The rows come from 4 hidden closed curves, with some noise, and rows from the same curve form a group. Each curve winds through 8 dimensions. The rows are also pushed far along 6 directions, which tell nothing about the answers.
Known rows, each followed by its group:
[ -7   8 -18   5   1   9  -8  13  -3   1   0  20   7 -13  -8   4  -3  12
   7  -3]  z_453
[ -4  -1 -44  19  -3 -17 -24   9  13  23 -12   1  13  10 -41  33  47  -1
  36 -15]  z_453
[  5  -8   6 -22 -10   5  13 -23 -12  39  -3  27  -4 -10  -5   5 -15   2
  19   4]  z_453
[ 17 -12  36   1  42 -11 -11   2   2  24  16  -5   8  19   4  -4 -14 -16
 -13   9]  z_453
[  2  -7  17   8  26  10  -8   0  10 -11   3 -26   0   9  -9  -3 -14   0
   1   4]  z_594
[ 17  20   5 -14  15   4  -8   1  -8   3  28 -20   7  12  37   8 -16 -11
 -25  17]  z_594
[-15  -3  29   4  17  -9  15   7  -5  29  -4  -8 -20  21   7 -26  -8   3
  -3  10]  z_594
[ -6   1 -13  10   1  18   6   7   0 -29  14 -18  -1  17   3 -13  27  10
  -5 -14]  z_164
[ -3  -6   1  32  13 -10  -2   6  -1 -15  -4   7 -28   4 -12  18  38 -15
 -49   5]  z_949
[  9  -7 -16  27  -2  -7  -9 -12  -7  29   5   4 -17  15 -33  36  42 -10
 -14  13]  z_453
[ 11  11  14  23   1  -9 -18  11   2  -9 -10  11  10 -11  -7  13  -5  -4
 -18  -6]  z_949
[  5 -14  44  -2  59 -17   3   4  -7  49   0 -14 -23  22 -11  -1 -21 -22
   1  21]  z_164
[ 17  41 -33   8 -32  22   6   7  -9 -14  28 -36  -8  17   1  12  71   3
  -6  12]  z_594
[ -5  13 -15  30 -33   1 -22  29   7 -20 -17  59  37 -30  -2  11  13  -1
 -36 -12]  z_164
[ -1 -11  21   6  15 -18   8  -1  -8   6  -8   4  -9   8  14 -11 -17  -6
 -21  -4]  z_453
[ 10  -9  25 -21   2 -12  16  -4 -22  58  -6  41  11 -17   8 -20 -56   5
   6  15]  z_453
[-25 -11  12 -12   7   7  10   9  16 -27  -6   1   0  -2  17 -38  -9   7
  13 -11]  z_594
[-14 -36   2  -9  20  -6   6  -8   6   0  -9  -5   3   6 -11 -20 -21   0
  31  -6]  z_594
[  5  14   1   8  10  14   3  12 -12 -24  24 -22 -12  14  -2  -1  27  -7
  -4   5]  z_949
[  6  -2   1  19 -20 -30 -32   4  14  13 -11  37  32 -14   1  20  -8 -13
 -18   7]  z_453
[ 20   6   4 -10  10   3  -2  -8  14  -4   5 -53   2  22  -2  15  -4  -3
 -11  -7]  z_949
[ 34   4 -20 -13 -10  -8 -18  -7   3  10  16  13  36  -3  -1  31  19 -19
  -4 -10]  z_949
[  0  -9  24 -13  16  14  19   2 -12 -11  10  47  -2 -14  28 -19 -12  -2
 -45 -15]  z_594
[  0   2   1  16  -1   9   8  12 -30 -28   7  36  -7 -31   2 -10 -15   3
 -20   9]  z_164
[ -6  -1  14   8  22   1 -13  10  -9  10  10  25   7  -2   9   1 -28   0
 -17  10]  z_594
[  3   8 -13 -31 -31  18   5 -10  12 -24   1 -10  14 -13  11  -1 -10   6
  13  -9]  z_453
[-11   6 -32 -16 -50  14  25   4  -8 -23 -11  37  17 -19  17 -20  16  18
   4 -34]  z_594
[ 22  10   6 -14   4   0   3 -12 -10  29  16   4  -3   0  -1  14  -3   2
  -1   0]  z_949
[-11  18 -10  -9 -29  27  -1   5  -7 -17   2  37  13 -29  15  -4 -13  16
   7  -5]  z_594
[-11   0  25  15   3   6  21   6 -11 -27  -7  17 -17  -5  22 -25 -10  16
 -40 -22]  z_164
[  9  18  -5  11  12  -9 -29  17  13  -7  -1 -10  14   4  -5  29  19 -13
   2 -13]  z_164
[  0   4 -10  -8  -3  10  -3   3   3  -8  16  -9  17  12   9 -11  10   5
  15 -10]  z_164
[  8   0  37   7  24   0 -18  -2  30 -49   3 -11   8  -2  39  -3 -28   6
 -61 -21]  z_949
[-12   1  17 -13  16  -6 -12   4  32 -23  -6  -9   5  -1  20 -11 -21  10
   4 -22]  z_949
[  1 -16   6 -13   9   2   4 -17   4  17 -15 -11   1   4  -9   4 -25  -1
  23  -9]  z_594
[-19   6 -40  32 -45   7   0   2 -16 -32 -22  46 -18 -42 -27  22  30  11
  -2  -2]  z_453
[  5  -8  23  17   8  13   8  10 -14 -14  -6  25   4 -16  -1 -10 -30  -2
 -47   6]  z_949
[  2  11   3  51   9   9  -2  14 -36 -23  21  27 -30 -13 -10   6  11   8
 -56  26]  z_164
[  5  -5   0   0  16  10  19  -9 -35  -6  28  -1 -30   0   5  -7  -9   2
 -18  24]  z_164
[  2  -5  26  14  25 -27 -31   0  38   3 -16 -31   6  17   8  20 -21 -13
 -33   4]  z_164
[ 30   8 -10  -7 -12 -21 -26  -7  15  39  10  -4  29   6  -7  32   7 -16
  -6  17]  z_594
[ 12  19   0  11 -16  29 -16  17   7 -59   3  20  36 -28  18   6 -13   3
 -42 -16]  z_949
[ -2   6   5  38  -1  -1 -24  29   9 -11  -3  40  25  -7   3  10   4  -3
 -62   2]  z_164
[ 18   8 -15  26  -8 -38 -53  10  31  17 -13  -1  52  15  -4  49   3 -13
 -27 -16]  z_594
[ 14  35 -20 -16 -30  14  -5   9   9 -37  -3 -41  21  -4  12  15   9  -7
  12 -13]  z_164
[  4  10 -20 -31  -4   2  17 -10 -12  34   7 -41 -12  18   3  -7   8  -2
  58  17]  z_594
[-10  -8 -16   0  -7  10  13  19 -23   1  -2  63  17 -25  -7 -18  -7  10
   2 -16]  z_164
[ -2 -15  14  23  34 -14 -11   3   3  36  12 -19  -4  38  -3   0 -15   3
 -34  20]  z_453
[-18 -25  -7  20  -7 -35  -5  12  12   0 -44  37  16 -15 -13  -7 -11   3
  -1 -27]  z_453
[ -7  -8 -29   9 -45 -27 -29  12  33 -29 -42  33  55 -32   0  13 -22   3
  -7 -30]  z_949
[  8  19  -8  19  -5  18 -11  -2   6 -16   2 -13  -9  -3 -14  29  38  -1
  -9  -1]  z_453
[  5 -17  -5  13  20 -13   5   7   1  46  -5 -13   1  23 -37  -8  11   7
  18   3]  z_594
[-20 -13   0 -12   3  15  12  -5  10   4  -8 -17 -11   4 -21 -20  -7  14
  46   0]  z_453
[ 26   6  -9  -3   6 -13 -35  -8   8  47  12  27  28 -14 -17  40 -10  -4
   9  14]  z_164
[  5  28 -19  16 -27  -4 -15   2   0   2   6  -9   5   9  -1  22  37   5
   5  -5]  z_949
[ 12   2  12   6  12 -11  11 -10 -20  19  19  -5 -32  17   8  11  17 -13
 -41  25]  z_949
[  9  -5  18 -17  28   1   3 -12   7   5  14 -65   1  37  21 -14 -24  -1
  11   4]  z_453
[-10   1  -3 -11   0   3  -1  15  12 -21  -4 -12  21  11  16 -17   2  -5
  14 -21]  z_164
[-17   1 -13  45  -9  -2 -15  18  -9 -38  -2  32  -6 -18   1   4   8   2
 -41  15]  z_594
[  1 -24  14  14  14  -6   4   9  -8 -20  -8  40   2 -22  -1  -8 -24 -11
 -54   5]  z_949
[  8  10  17  23   6 -11 -29  10  -4 -26  21  57  12 -33  28  11 -25  -1
 -67  15]  z_949
[-21  -3  11  27   1  -3 -16  27  13 -26 -23  63  28 -26  18 -13 -18  13
 -33 -29]  z_453
[ 14  -5  12  19  22 -11 -14   2   4  18  -5 -15  -3   3 -29  19  -6 -12
  -8  18]  z_949
[  8  12  13 -22  -1   9 -15   4  20  27  -6   3  37 -13   4   1 -45  10
  19   0]  z_164

New rows, each followed by its group:
[  7  -3 -10   1  22   1  -4  -1  -2  13   9  -7  -7   4 -15  12  16  -8
  12  11]  z_594
[-16 -10 -26  -4  -6   3  10  -8  -3  -5  -2 -11 -15   0 -12 -10   2  17
  32   2]  z_164
[ 13  21 -20 -22 -45   3 -19   5  23 -13 -16  12  50 -23  14  19   1 -15
   9 -14]  z_164
[ -6 -14  16  -4  16  34  23 -13  -5 -52   6 -23 -23   4  17 -17 -13   4
 -29 -12]  z_594
[ -7   4  -2  11   6   2  -6  -8  -5   8   1 -23 -25   7 -16  16  13  -7
  21  26]  z_594
[ -7  12 -18  24 -28   5   1   4  -4 -27 -15 -18  -2   3  -3   5  24   6
   5 -12]  z_594
[  1  13  16  -4   0  -3 -10  -6   4   1   6   5   0  -8  23   2 -29  12
 -11   3]  z_164
[ -8 -26  28  27  70  -3  27   8 -28  37   3 -21 -49  34 -23 -25  -7   3
 -16  19]  z_594
[ 21   8   8  42  22 -10  -2  11 -30  10  16 -10 -26  16 -25  21  37 -18
 -31  25]  z_164
[ -2 -11 -21   1 -10 -26 -13   2   2  35 -18  12  25  -6 -12   5 -29   3
  22  10]  z_594
[ -9  -3 -23  36  -1   3   4   2  -4 -26  -7  13 -24  -1 -19  15  47  15
 -26 -24]  z_164
[ 10   4  36 -34   9   3  10 -20   3  29   0 -23  -8   2  23  -9 -47  -2
   6  18]  z_164
[-12   2  -1  28   8   8   0   7  -8 -24   6   4 -18   9  -3  -1  37  -1
 -13  -6]  z_453
[-12 -17  -1  -5  13   1  25  -2   3  13 -27 -23 -15  13 -15 -17  -2  15
  22 -25]  z_453
[ 21  18 -16 -26 -17  21   1  -5 -25  36  27  14  15 -19 -10   7 -11  -4
  36  38]  z_164
[ 13  -2 -13 -12  -8   2   2 -12 -12  27   8  30  14  -6  -3  14   3  -2
   3  -7]  z_453
[ -3 -26  28  11  53 -22  -3   2   5  37  -6   8 -19  14 -22   1  -9  -4
  -6   1]  z_949
[-22  -7 -14  23 -23  17  26  18  -6  -4 -33  17  -4 -11 -32 -25   3  29
   0 -18]  z_164
[ 33  16   4   8   3 -14 -19   0   2  -6  14 -13  10   7  13  32  18 -24
 -47   5]  z_453
[ -4 -10  -1   6   5 -17 -15  -4  15   4 -19   8   2  -4  -9  20   8 -15
   6  -5]  z_594
[ -7   5  -6 -13 -27  17  24   5 -23 -11  14  28   1 -13  19 -30 -13  14
 -13   6]  z_453
[-37 -14  -2  22   0  -1  -9  10  36 -23 -38 -38   1  14 -19 -15 -11  20
  27 -17]  z_594
[ 20   5 -12 -31 -18  -7  17  -7 -32  37  14  -5   2  -4 -21  -2   1 -20
  56  30]  z_949
[  1  -5  12  -5   5 -11  13  -7 -21   8   9  18 -12   3  20 -10  -9  -1
 -18   1]  z_164
[-10 -11  21  15  21  -3   7   3 -22   7   9  12 -21   0   3 -18 -28  -1
 -14  33]  z_594
[-21  -9  -7  17   3  15   8  11  -2 -12 -13   4 -11 -12 -25 -19  -8  16
  15   8]  z_164
[ -4 -13  10  33  27 -17  -5  -5 -18  20  -2  -4 -40   6 -34  22   3 -10
 -12  32]  z_453
[ 33  21  -3 -19 -22  10 -21 -12   0  -1  40  14  38  -7  43  17 -19  -4
 -45  15]  z_164
[  7  12  -7 -32 -14  -7  -7 -12  32  10 -15 -35   7   7   0  19  24 -16
  45 -13]  z_949
[ 39  23  -4   9   2   7 -12   3 -21   0  30  -1  13  -1   8  33  -2 -11
 -58  12]  z_164
[ -4   3  29   6  10   8   9   5  10 -25 -13  -9  -3   2  29 -18 -21   8
 -46 -15]  z_453
[  4  -6 -18   6  -9  -9  -4   9  -6  23  -7   5  20   9 -18  11  10 -12
   1   1]  z_949
[ -2 -16  -1   5  20  -6   8  -7  10  35 -24 -29 -16  14 -42   4  -3  11
  31  -6]  z_164
[-13   7 -26 -16 -15   6   5  -6   5  14  -9 -11 -12  -3 -15   8  16   5
  48   6]  z_164
[-18 -12 -19  46 -15   5   1   0   0 -26 -18  26 -22  -6 -25  18  41   9
 -41 -14]  z_453
[ -7 -10  -5  15  19 -13 -26   9  17 -13  -9  -8  22  14  -2  10   4  -8
  16 -20]  z_594
[  0  -4   8  42  28 -24 -40  18  13   1  -5   8  12  -2 -18  20 -14  -1
 -23  10]  z_164
[ 13  18   1  21  -6  -6 -20   9  -8  -1  10   4  15   6   6  20  14  -9
 -13   2]  z_594
[ 21   4   9 -22  19  -8  -4  -2  -9  19  12  -2  16   0  20   3 -31  -8
   0  -1]  z_453
[-14 -13   4  14   7   1   6  -6  -6   2 -20   7 -19  -6 -14  -4  -4   8
  22  -5]  z_453
[  5  -5 -34  -7 -27   0   0  -3  14   3 -19  -9  28   6 -17  12  24  -2
  24 -27]  z_949
[ 13  -7   6 -31  16  15  20 -20  -9  46   8 -31  -9  22 -21  -2   8  -2
  56  -2]  z_594
[ -2  -9 -12  10   1   9  11   3  -6   8 -13  12  -3  -9 -28  -1  -2  19
   2 -16]  z_164
[ -1  -7  -2  34 -10  -4  10  -2 -39   8  24  26 -25   8 -12   0  23  -4
 -39  33]  z_594
[-22  -3  -2 -32 -19  27  18   4   9 -20  -3  32  15 -23  20 -38 -17  21
  19 -20]  z_594
[-11   7 -32  35  -4  -8 -22  14  14 -22 -10   0   1   3 -22  21  42  15
   7 -26]  z_164
[ 10  -2   1   7   1  19  14  15 -24 -11  13  26  11  -4   0 -10   6  -8
 -35  -1]  z_164
[ -4  14   2  -7 -16   0  -8   7  31 -25 -10 -13  15   0  31   2  -5   3
 -39 -15]  z_594
[ -7 -21  -2  36  24 -22  -9  12  -3 -16  -3  -7  -1  20  -5  -4  13  -9
 -23  -3]  z_594
[-17  -3  -6 -24 -14   3  24  -8 -22  55 -11  21 -16 -13 -15 -18 -29  18
  60  18]  z_453
[  4  10 -13  12 -16  -7 -22   3   1 -13  -8  29  11 -26 -11  28  19 -12
  13  -4]  z_453
[ -2 -10  14  -3   9   7  12 -12 -17  13  12  19 -14  -9   1 -19 -20  11
  12  15]  z_164
[  0   1   1  12   0  -9  12  -2 -26  41  -1  10 -18   5 -10  -4  11   2
  13  17]  z_453
[-15  -9   9  -3  14 -24 -24   9  49  38 -44 -28  29  13 -18  -6 -22  10
  59 -18]  z_453
[ 16   1   9 -20   5  10  -3 -18   7  -7   7 -11   6   0  18  15 -21  -4
 -15 -11]  z_453
[  5   9   8 -20 -11  15  11 -19 -12   1   0   4 -16 -18   6   9 -14  -2
  11   8]  z_453
[ 10  12  26 -19  21 -22 -34  10  34  17  12 -17  34  20  33   7 -14 -21
  -5   3]  z_594
